Every row belongs to one group in each of 4 separate groupings. Each group adds its own fixed numbers to the row, and there is some noise. The rows also spread widely along 14 directions, which tell nothing about the answers.
(in the rows, 128 means zero)
Some rows, each with its group in each grouping after it:
[157 124  99 145 136 115 129 102 147 115  94 143 126 154 134 125 130 127
 130 148 165  85 148 117 118 135 113 144 129 128 152 152 135 151 134 130
 137 144 146  70 130  80 169 139 121 131 136 108]  J_155 J_958 J_378 (3)
[ 95 172 143 157 181  62 134  81  91  93 127 107 111  83 109 141  95 132
 142 110 150  94 137 103 138 152 127  80 147 122  90 168 116 190  49 101
  97  63 148 107 172 133 115 138 149  98 139 151]  J_155 J_41 J_896 (2)
[116 125 112 173 130  98 137 105 134 109 121 105 141  95 105  81  97 117
 103 102 157 120 154 140 117 138 133  84 147 132  91 159 110 121  95  86
 181  87 134 148 143 100 157 145 149 157 138 125]  J_710 J_41 J_359 (3)
[137 144 123  78 186 125 124  66 150 106  96  49 127 163 155  74 136  62
  99 150 159  83 107 135 100 102  62 207 147 125  59 133 127 206  87  99
 131 142 157 114 204 171 133 131 126 115  77 114]  J_629 J_17 J_359 (4)
[120 136 128 128 150 128 136 128 143 128 174  93 146 130 159 133 138 125
 167 173 158  38 174  99 178 109 132 121 130 141  99 138 144 146 122 129
  80 118 167 117 101 155 128 145 157 119 139 156]  J_629 J_17 J_378 (0)
[143 151 162  80 156 127 112 123  87  52  62 138 110 140 180 131 157  98
 130 175 117  50 107 129 149 164  96 178  30 152 206 159 154 166 159 169
  72 113 181 125 137 157 175 127 173  97 122 169]  J_710 J_52 J_26 (4)
[ 98 100  90 167 120 100 143 108 170 170 158 136 129 162 125 157 152 133
 151 129 151 130 154  81 121 130 153 126 194 127  72 165 132 198  94  99
 120 120  97  76 132 127  93 144 102 146 128  91]  J_155 J_52 J_64 (2)
[131  83  88 164 136  99 140 105 177 140 122 148 113 167 124 148 147 131
 103 140 144 101 155  74 116 126 137 161 175 126  89 171 124 181  72  92
 146 122 116  82 165 122 119 137 114 132 117  96]  J_629 J_958 J_376 (1)
[188 163 150 150 161 175  97  94 136 133 143  87 100 120 174 119 145  91
 154 199 150  44 171 106 129 137 103 160 120 118 109  82  79 158 150 181
 134 131 115 109 159 165 126 116 122 112 128 150]  J_155 J_17 J_376 (0)
[157 142 150 150 177 116 119  86 100 117 157 118 150  75 132  74 106  96
 135 138 124  99 169 143 143 141  77 137  95 139 123 138  84  95 137 124
 160 141 152 130 144  85 162 139 152 127  95 150]  J_629 J_41 J_26 (1)
[132 144 126 145 132 125 127 115 164 107  93  95  88 127 131 108 132 146
 101 137 171  28 101  99 153 118 162 110 106 115 151 128 156 148  86 141
  97 123 175 109 106 106 178 143 138 115 125 141]  J_155 J_17 J_896 (4)
[132 141 132 113 119 168 128 121 192 167 149 106 110 136 153 108 142 127
 104 146 143 111 139 128 132  97 147 121 135 139 131 102 139 104 147 150
 149 169 120 120 105  93 167 130 134 136 111 128]  J_710 J_52 J_64 (4)
[103 140 171  89 107 120 100 210 146 161 238 138 115 123  92 154 166 102
 191  96  45 180 114 162 139 137 132  87 154 148  67 112  93 113 122 123
 123 131 121 154 106  99  45 131  88 157 155 109]  J_629 J_41 J_26 (4)
[121 107 104 179 121 127 138  97 166 143 139 121 115 127 116  72 144 115
 128 122 159 122 151  99 125 152 167 114 138 117 106 148  94 145 116 118
 160 128 108 121 112 111 155 151 131 178 113 113]  J_155 J_41 J_376 (2)
[106 156 144 113 109 136 107 122 125 147  96 138 101 115 129 102 137 112
 106  99 118 181  85 163  84 145 129 100 118 129 144 130 131 146 145 140
 162 114  92 133 148  93 145 104 114 133 114 123]  J_710 J_52 J_26 (3)
[126 138 129  98 126 144 104 164 114 122 158  95 134 126 124  81 162  59
 185 127 128 153 121 180 117 136 108 120 130 132  46 129  98 168 142 122
 136 131 128 152 123 163  70 122 103 165 140 124]  J_710 J_17 J_896 (3)
[101 116 114 167 114 135 136  62 149 190 114 141 126 127 170 123 137 159
 103 133 170 128 122 111 123  95 153 115 139 121 134 154 170 147 125 129
 130 132  80  83 112  97 147 111 131 100  76 139]  J_629 J_41 J_64 (2)
[130  98  91 138 114 141 136 117 138 109  73 147 123 165 156 112 169 100
 125 161 167 124 130 122 115 159 138 153 110 133 129 188 129 187 146 135
 141 128 105 113 127 158 136 130 138 154 121 120]  J_155 J_52 J_896 (4)
[ 87 143 103 150 121 121 131  93  68 133  65 122 132  96 183 112 130 133
 121 148 207 101 102 156 145  89 130  77  95 126 118 184 204 184 113 123
  96  99 116 117 106 158 123  84 163  65 120 201]  J_629 J_17 J_26 (1)
[114 149 115 131 128 156 136 107 158 139 109 120 108 131 152 121 130 131
 102 150 164 124 144 115 115 130 150 106 136 136 137 140 133 138 139 147
 146 122 100 121 128 124 162 129 156 131 126 141]  J_155 J_17 J_896 (0)
[146 124 107 166 105 140 102  96 113 135  60  89 116 126 152  38 152  89
 118 119 194 103  67 177 101 105 122 122 103  93  79 142 145 195 111 125
 156 140 123 117 124 138 115 102  94 128 103 137]  J_629 J_17 J_64 (3)
[155 132 121 132 144 121 111  88 114 149 127 121 154 114 135  96 122  91
 140 132 146 136 149 168 102 108  64 151 139 130  85 135 118 138 137 114
 170 141 118 100 156 103 121 114 102 122 104 117]  J_710 J_52 J_376 (3)
[143 137 131 124 126 125 117 150  95  69  80 158 127 136 167 154 145 111
 148 168 131  82 138 146 137 148 103 136  80 150 168 165 144 150 160 153
 116  83 139 123 135 158 137 111 162 110 160 160]  J_629 J_52 J_376 (3)
[128 129 138 119 137 120 127 127 132 144 140 146 131 124 135 125 137 120
 131 131 119 133 145 144 138 125 122 121 119 136 115 156 133 131 120 122
 135 137 131 127 123 101 120 135 134 123 126 136]  J_710 J_17 J_378 (0)
[126 164 122 104 129 146 115 104 162 155 126  90  88 149 121  45 160 105
 147 112 170 130  81 154 112 111 153 109 114 100 114 104 135 166 125 145
 116 203 141  86  91  80 149 141  94 153 104 112]  J_155 J_41 J_378 (2)
[144 138  83 148  96 151 126 135 115 115 104 101 149 124 155  56 140 108
 155 156 213  87 128 194 140  84 123  88  94 131 132 131 165 109 178 146
 134 164 158 107  46 104 161 120 148 138 149 156]  J_629 J_41 J_26 (2)
[ 99 155 169 159 122 138  99 119 133 194 212 126 117  87 127 148 126 120
 164 110  66 157 133 108 107 163 127  95 161 140 120  93  80 113 161 139
 148  79  69 142 149  94 109 117 103 139 106 121]  J_155 J_41 J_26 (1)
[167 122 145 146 162 144 108  94 140 159 160  87 118 117 138  69 161  79
 154 148 146  90 146 145 139 113 101 162 122  88  33 119  85 180  82 127
 146 169 135 125 150 151  83 119  86 136  93 131]  J_155 J_52 J_378 (2)
[183 139 124 138 138 129 111 101 140 101  86 109 112 121 106  36 122  93
 103 112 157 102 101 176 110 127 102 137  89 110 129 129 103 113 118 133
 181 181 166 110 124  53 176 147 113 149 106 114]  J_155 J_41 J_896 (4)
[ 80 146 134 105 132 109 131 109 152 159 153 104 143 125 135 148 106 135
 115 105 119 113 113 123 129  89  99 117 175 150 112 125 173 123 118 100
 115  91 128 116 136 100 140 126 135  98 106 127]  J_155 J_17 J_376 (4)
[102 179  96  88 141 131 125  99 147 132 110 104  96 180 144 124 154  94
 162 147 167 156 107 123  76 138 132 129 162 136 118 128 137 208 149 136
 101 148 104  62 147 131 128 135 114 133 134  96]  J_629 J_17 J_359 (2)
[ 98 123 142  90 136 133 139 141 144 108 167  94 161 123 136  82 130  86
 135 119 101 103 137 135 151 132  97 144 115 162 115 134 125 101 160 108
 128  98 159 178 113 140 166 152 174 165 107 136]  J_155 J_17 J_376 (4)
[138 122 137 146 100 124 112 185 142 104 149 144 112 131 115 148 143 102
 146 126  91 128 140 142 125 163 129 104 140 146 107 136  90 123 134 132
 166  77 113 158 135 133  97 129 130 158 176 122]  J_155 J_41 J_376 (4)
[127 124 150 109 141 114 111 109 105 119  99 162 122 120 118  92 141  85
 117  94  85 195 108 160  87 180 103 151  98 134 124 168  92 151 129 112
 174 123 100 147 177 102 127 133 117 150  97 109]  J_710 J_17 J_359 (3)
[145  95 106 142  97 148 110 114 159 162  93 116 114 169 160 100 178 104
 115 143 161 108  87 151 106  90 123 163 127 104  85 141 154 181 110 124
 146 158 107 108 129 135  96 104  77 123  96 110]  J_629 J_52 J_359 (4)
[136 122 122 104 123  98 104 146 135 125 104 145 112 176 125 148 166 109
 144 122 111 115  84 150 106 111  91 165 132 126 114 140 153 183 105 123
 108 141 150  80 147 107  92 119  80 109 125  95]  J_629 J_52 J_26 (2)

New rows. What belongs after each?
[156 138 146 123 123 119 106 148 123  97  87 145 116 130 136 126 133 124
 123 128 108  70 107 150 135 134 109 135  82 134 172 133 149 121 131 144
 125 109 169 126 132  95 152 126 129 113 139 136]  J_710 J_17 J_378 (3)
[127 121 111 151 143 114 132  78  78 103  77 130 162 114 163  96 124  94
 142 148 171 106 144 143 125 152  85 142 103 136 123 191 134 181 144 113
 135  88 124 119 147 155 143 122 153 123 113 149]  J_155 J_17 J_378 (3)
[180  87 112 160  98 116 105 132 143 103  77 144 138 163 124  81 141 101
 108 114 119  93 102 160 101 129 100 167  97 130 144 142 126 118 147 127
 179 135 160 111 127  74 157 146 108 153 120  91]  J_710 J_41 J_64 (0)
[169 124 143 137 132 147 105 116 136 129 139 132 130 130 155 105 149 104
 149 155 107  83 152 133 133 133 101 169  94 135 151 109 109 106 170 155
 138 134 136 116 123 113 150 128 128 133 110 128]  J_710 J_41 J_376 (2)
[123 170 137  80 151 147 111 104 126 150 147  73 131 121 142  76 135  75
 146 126 149 151 101 185 105  93  79 130 143 124  59 116 125 160 127 123
 141 168 124 117 143 128 102 111 104 122  94 131]  J_629 J_52 J_896 (4)
[125 154 137 147 143 117 127 104 190 140 136 106  91 131 133 166 113 156
  92 141 134  61 142  73 129 122 149 116 169 134 141 111 133 126  87 130
 125 100 132 105 156  95 164 138 136 103 128 118]  J_629 J_17 J_359 (4)
[141 124 102 185  79 143 125 158 151 149 121 153 106 118 138 151 141 143
 132 152 166 113 156 145 140 125 169  59 141 124 122 146 133 124 125 147
 168 116  93 126  92 108 114 109 128 134 180 142]  J_155 J_52 J_378 (4)
[141 160 130 116 119 153 106 118 156 148 100 117  86 158 159 145 156 131
 122 159 157  81 100 126 109 106 131 130 123 118 148 104 158 167 137 172
 109 151 125  79 126 110 141 110 104  99 130 130]  J_155 J_52 J_26 (0)
[167  99 115 186  96 135 108 151 158 119 150 101 126 136 118  75 157  83
 155 140 138  78 134 130 126 152 134 131 127 124  96 122  75 128 139 129
 167 124 142 137 107 119 126 145 103 186 138 101]  J_629 J_41 J_26 (4)
[136 161 132 149 140 165 127  94 144 159 137 116 108 101 169 116 133 134
 134 172 178  96 165 117 144 129 157  92 122 127 135 124 123 133 140 162
 133 139  99 113 112 122 157 114 147 119 125 163]  J_629 J_17 J_378 (3)
[133 115 139 100 100 160 125 173 208 130 115 155  94 171 147 178 146 143
  60 148  91 107 133 126 122 103 133 142 143 152 156 116 148  89 131 149
 166 102 109 148 139 117 151 114 152 123 148 124]  J_155 J_41 J_376 (4)
[ 87 119 105 133  82 115 129 160 168 164 125 155 108 151 112 154 148 149
 122  91 121 173  93 142 104 107 161  83 168 125 110 150 164 145 104 112
 139 113  99 113 113  90  97 117 101 133 137  99]  J_629 J_52 J_896 (2)
[125  98 130 126 129 121 130 112 178 135 105 163 100 158 138 132 162 154
  86 136 124  90 125  82 137 139 166 158 103 134 172 159 146 142 107 133
 116 145 137 102 120  89 179 143 132 134  97 117]  J_710 J_41 J_26 (3)
[138 150 168 134 125 189 101 102 121 160 146 103 123  87 181  88 144 102
 133 158 130 121 141 155 121 132 123 120  94 128 122  96 103 112 175 164
 161 118  83 167 134 146 140  94 133 130  99 167]  J_710 J_41 J_359 (3)
[ 92 145  98  96 118 140 140 110 120 153  94 173 136 156 187 186 152 151
 148 179 184 136 143 135 135 105 135 106 122 149 165 182 209 175 166 149
  84 140  90  67  95 129 134 100 150  88 140 156]  J_155 J_52 J_378 (3)
[ 77 110 121 191  86 138 133 137 183 159 141  87  99 112 126 101 144 148
  94 112 164  82 115  91 137 121 206  61 159 111  85 129 133 153  79 116
 141  65 105 168 107 148 137 117 129 158 132 139]  J_155 J_41 J_26 (3)
[102 155 116  91 125 145 128 122 157 162 127 140 117 144 142 154 135 141
 120 135 150 161 123 148 109  97 135  99 157 139 121 138 163 138 135 137
 130 147  95  93 116  95 126 112 125 112 129 128]  J_155 J_41 J_896 (3)
[ 92 175 138 146  80 155 112 166 162 140 125  90  86 103 138 123 120 151
 111 113 145  90  90 140 123 101 173  37 143 128 141  83 162 106 133 153
 133  65 115 154 103 118 151  98 141 118 162 155]  J_629 J_17 J_376 (3)
[110 118 136 124 101 124 107 139 125 156 165 124 138 134 137 117 164 107
 179 123 107 121 101 131 130 139 124 129 119 141 122 129 138 144 163 126
  99 130 132 115  93 105 113 129  94 142 110 113]  J_710 J_958 J_26 (4)
[154 127 125 135 110 137 118 146 136 120  70 168  87 132 134 111 151 138
  84 136 154 122 107 164 134 117 153 102  80 119 154 159 147 124 106 154
 153 164 132 122 101  82 144 116 137 112 143 152]  J_629 J_17 J_26 (0)
[104 167 136 168 115 136 122 107 165 175 129 103  98  92 137 140  97 171
  80 116 147  82 116 117 123  86 141  70 157 121 147  94 163 104 104 140
 147  92 116 120 136  71 173 103 130  89 121 147]  J_155 J_52 J_26 (1)
[136 122 134 136 124 115 126 129 114 126 131 152 152 108 130 120 125 130
 131 119 125 115 142 177 147 102  99 113  96 136 133 146 148  86 130 122
 144 133 145 127  99  76 137 128 141 115 130 148]  J_155 J_41 J_359 (2)
[101 171 156 149 126 128 108 133 116 141 164 122  95  95 139 170 132 116
 156 138 101 148 150 113 110 171 136  79 165 140 108 114  92 160 132 142
 136  52  80 140 167 154  95 103 132 121 158 141]  J_710 J_958 J_26 (2)
[101 157 131 109 137 139 128 148 172 154 194 117 130 127 126 160 116 113
 135 131  88 159 165 116 105 134 114 111 195 163 104 111 103 106 150 121
 157  93  94 137 158 115 122 132 139 144 132 108]  J_629 J_17 J_896 (1)
[ 98 124 105 161 124 120 143  93 121 135 113 139 131 111 127  81 130 105
 130 119 168 180 150 133 108 172 155  83 139 129 102 188 100 166 130 108
 175 108  79 132 131 122 142 134 147 174 125 128]  J_155 J_41 J_378 (3)
[110 179 156 149 149 122  94  64 100 177 154  97 122  89 144 110 110 117
 166 106 115 105  90 117 108 130  90 120 131 121 133  94 128 149 148 135
 106 100 109  95 155  89 137 117  98  93  73 134]  J_155 J_17 J_376 (1)
[138 125  96 118 110  98 124 157 135  73  53 129 123 153 102  95 121 103
  92  96 138 125  92 185  94 118  98 128 126 131 121 159 153 139 102 102
 166 105 168 128 144 100 141 134 133 136 152 104]  J_710 J_17 J_896 (2)
[126 140 158  85 137 111 111 149 151 139 127 188  98 148 131 203 150 152
 115 132  75 125 127 117 129 131 124 143 118 149 172 139 152 130 116 147
 107 134 133  93 144  74 132 123 115  98 133 118]  J_710 J_52 J_26 (3)
[115 128 114 156 134  83 144 107 170 115 110 137 118 142 103 132 104 154
  92 109 143  86 136  97 124 133 146 104 150 132 146 161 143 130  88 107
 140 104 157  97 134  62 181 162 148 135 137 106]  J_155 J_41 J_378 (0)
[130  92 138 111  92 157 115 158 173 150 142 161 128 156 137 113 168 121
 120 119  86 129 114 139 126 125 132 154 101 138 156 123 131  90 169 142
 153 141 118 140  97  86 153 131 116 164 104 107]  J_155 J_41 J_376 (3)
[182 121 123 140 101 151 105 209 168  69  92 108 102 145 126 121 146 106
 102 151 132  43 125 164 133 109 122 128 116 125 107 108 119 115 104 151
 168  97 172 167 135 150 119 116 128 139 185 134]  J_629 J_17 J_896 (3)
[117 157 139 151 156 169 131  86 185 167 143  89  63 112 160 101 139 131
  84 164 171 102 156  89 129 123 189  95 155 108  85 114 100 167  74 145
 155 130  83 136 158 155 139 110 146 125 108 158]  J_629 J_41 J_378 (1)
[146 129 117 145 121 142 120 133 195 123 101  76  87 150 144 127 136 123
  67 159 165  47 132 116 119  90 142 127 169 122  84 107 138 156  72 128
 159 102 138 132 158 155 136 110 130 117 149 130]  J_710 J_41 J_26 (4)
[129 133  93 148 120 104 121 151 148 123 151 108 141 138 104 132 117 106
 155 122 135 121 150 139 104 122 108 105 186 146  76 131 117 138 124  99
 157  98 136 110 141 108 104 141 114 150 161  96]  J_710 J_41 J_896 (1)
[ 91 115 114  91 156 100 149 110 149 123 157 111 159 151 133 126 139 104
 132 135 133 105 150  97 145 129 102 161 151 162  98 172 143 158 118  91
  99 121 154 116 130 132 147 161 154 141 105 116]  J_155 J_17 J_26 (4)
[126 128 132 123 136 114 120 139 161 144 158 117  97 144 115 144 160 129
 140 129 133  91 123 116 141 105 135 127 150 114  79 122 135 171  72 122
 101 147 150  97 128 113  96 127  95 117 139 119]  J_155 J_958 J_26 (2)
[ 72 106 118 132 153 103 158 106 115 144 139 157 117 111 148 145 161 169
 136 141 175  93 143  91 202 108 192  89  96 123  99 216 181 185  54 110
  51 148 138 106  73 140 106 134 159  98 111 186]  J_155 J_41 J_896 (1)
[139 132 108 135 124 116 118 114 150 117 102 110 126 159 143 145 132 122
 122 152 156  60 119 120 120 111 101 146 146 140 139 131 157 151 130 127
 116 114 153  80 133 107 149 131 122 110 136 114]  J_155 J_41 J_26 (4)
[167 144 121 138 163  88 112 118 144 133 149 114 108 127 101 143 123 121
 138 134 151  83 145 137 143  89 102 126 168 115  55 133 123 157  44 106
 127 163 161  71 148  88  82 133  92  92 148 119]  J_629 J_17 J_376 (4)
[142 112 157 140 142 145 123 115 188 159 149 132 110 133 156 164 142 137
  79 153  92  80 161  91 131 113 112 173 148 130 125 109 115 117  99 139
 155 102 114 135 177 129 141 110 130 107  93 125]  J_629 J_52 J_26 (2)
[ 88 153 106 133 163 122 160  59 179 160 161  79 116 124 123  81 122 143
 117 128 205  99 153  76 139 115 178  89 155 120 104 139 137 157  95 110
 106 173 139  86 102  87 188 167 143 146 104 126]  J_155 J_958 J_359 (0)
[140 124 109 151 127 122 131  92 149 136 124 111 166 118 129 100  91 104
  98 122 136 122 151 147 100 122  71 142 159 149 123 132 116  86 149 101
 200 104 119 133 153  77 176 140 140 139 106 107]  J_155 J_17 J_359 (4)
[120 131 121 152  96 150 117 117 129 139  89 147 115 142 162 108 148 113
 134 135 127 123 100 128  99 161 130 130  99 132 181 139 135 150 185 154
 143 101  95 123 133 116 162 115 126 142 109 121]  J_155 J_52 J_378 (1)
[133 122 157 162 122 148 109 115 127 130  97 126  96  97 159 111 141 121
  77 140 132 104 122 137 121 133 135 116 108 117 108 142 110 147  94 139
 171  81  95 169 162 159 124  87 139 114 112 163]  J_629 J_41 J_26 (3)
[156 114 127 142  93 139 101 143 128 135 121 129 142 127 133  92 141 103
 142 117 117 116 102 178 116 118 104 131 104 131 129 124 131 101 160 135
 160 136 136 129 102  83 127 124 100 142 116 115]  J_710 J_41 J_896 (4)
[183 103  82 154 129  91 120 107 118  84  74 172 142 183 138 128 155 121
 173 164 167  58 135 126 131 139 109 178  79 134 192 172 151 152 159 139
  95 174 179  30  93  66 161 164 115 124 137  97]  J_629 J_41 J_359 (2)
[185 181 129 100 149 159 112 151 181  79 126  90 100 154 126 119 121  92
 126 167 130  73 158 147 103 128  92 145 140 142 144  69  89 102 159 168
 162 137 163 112 152 108 173 143 144 147 169 109]  J_155 J_41 J_896 (2)
[129 128 128  79 129 151 126 129 115 101 115 123 149 141 154  47 161  54
 144 133 128 162 112 186 119 147  95 155  73 152 122 162 115 138 189 135
 153 166 133 152 111 134 151 138 153 171 100 131]  J_629 J_52 J_64 (4)
[148 149 148 111 121 152 118 158 151 104 121 104 121 116 133  88 122 101
 107 130 115  92 123 176 139 120 105 112 104 139 136 110 124  84 141 141
 167 119 158 171 118 104 163 128 154 139 142 144]  J_155 J_17 J_378 (4)
[113 177 148 133 174  81 123  93  84 133 166 115 144  68 101 109  88 105
 161  93 126 160 149 169 128 122  75  87 146 129  68 142 110 135  91  96
 145 111 133 116 158  91 105 127 130 106 128 145]  J_155 J_52 J_376 (2)
[154 113 104 115 139 139 136 151 178  99 135 133 121 179 156 167 161 120
 125 201 154  58 188  94 145 123 126 162 140 153 127 144 128 148 136 144
 116 141 153  96 124 149 142 141 155 133 166 125]  J_629 J_958 J_26 (0)
[144 121 122 142 146 119 133 107 163 100 112 103 121 129 133  76 138 132
 106 141 166  21 132  94 161 125 143 146  86 127 160 139 140 125 107 131
 106 145 195 111 100  95 209 157 148 137 105 133]  J_629 J_17 J_26 (3)
[178 123 114 120 137 131 123 129 133 114 100 142 146 138 156 148 129 124
 114 171 157  73 151 171 145  74  72 156 115 136 121 149 162 114 119 135
 143 158 157  94 123 102 124 113 131  82 132 145]  J_629 J_52 J_896 (4)
[103 145 127  62 134 128 136 170 172 115 121 110  92 167 138 147 158 136
 100 137 147  99 113 156 152  60 151 106 140 134  81 133 192 165  67 124
  90 149 164 118 110 146 103 118 151  98 165 151]  J_710 J_41 J_64 (2)
[167 140 148 136 128 107 111 158 116  97 140 150 160 110 116 142 101 119
 145 121  89  86 148 175 136 124  66 123  96 150 166 123 123  54 160 139
 158 116 174 130 121  49 155 145 136 121 156 127]  J_155 J_52 J_359 (0)
[159 140 129 134 159  94 116 118 155 127 179 119 117 138  88 106 138 113
 174 119 126  94 144 125 136 127 123 132 135 121 101 116  95 129  97 118
 117 184 175  73 117  51 125 170  91 147 130  90]  J_629 J_41 J_359 (2)
[120 123 118 203 104 113 120  88 114 168 156 116 155  86 127  73 117 127
 164 107 153 107 139 122 133 137 139  86 119 123 122 139 121 113 153 118
 144 111 122 113  90  78 153 141 114 148 102 128]  J_710 J_52 J_376 (0)
[101 138  96 160  87 158 136 103 173 184 123 119 126 131 155 123 123 149
 103 139 175 138 143 119 103 106 166  80 164 138 139 125 157 111 160 134
 163 116  74 114 104  95 164 121 138 132 125 124]  J_710 J_17 J_359 (0)
[138 131 154 117 157 101 116 122 148 136 169 126 138 114 114 132 106 124
 110 106  75  95 144 132 134 100  77 151 140 145 112 117 125  87 103 102
 148 114 161 127 162  75 140 136 130 109 105 123]  J_710 J_41 J_376 (1)
[134 104 134 150 123 120 117 124 128  99  92 136 115 132 139 101 156 116
 116 135 138  68 113 117 139 150 134 146  82 124 141 158 128 159 113 134
 123 105 151 136 127 134 150 131 132 140 118 137]  J_155 J_41 J_26 (3)
[ 96 141 119  83 162 116 149 134 157 119 185  99 127 145 135 131 156 118
 165 152 155  94 168 101 169 115 150 121 143 148  80 146 147 172 105 112
  67 157 169 100  98 149 120 156 155 136 145 140]  J_710 J_958 J_64 (2)
[185 123 158 161 166 117 121  95 138 115 139 166 110  87 121 110 114 116
  95 138 104 117 185 126 143 162 112 139 102 131 138 152  60  81  98 133
 196 144 121 132 158  71 160 144 150 131 112 139]  J_629 J_41 J_376 (4)
[100 160 145 147 152  84 128  96 113 117 140 102 123  93 107 120 102 118
 138  99 128 107 119 122 128 147 118  92 139 129 105 148 119 155  86 101
 122  88 143 126 156 103 135 144 128 122 126 130]  J_155 J_52 J_359 (4)
[150 147 163  98 152  89  99 133 104 127 129 161 112 122 116 170 135 133
 136 118  99 106  97 169 148  99  84 130 104 128 124 144 155 136  82 130
 102 158 164  86 130  61  90 118  99  69 133 141]  J_155 J_41 J_26 (4)
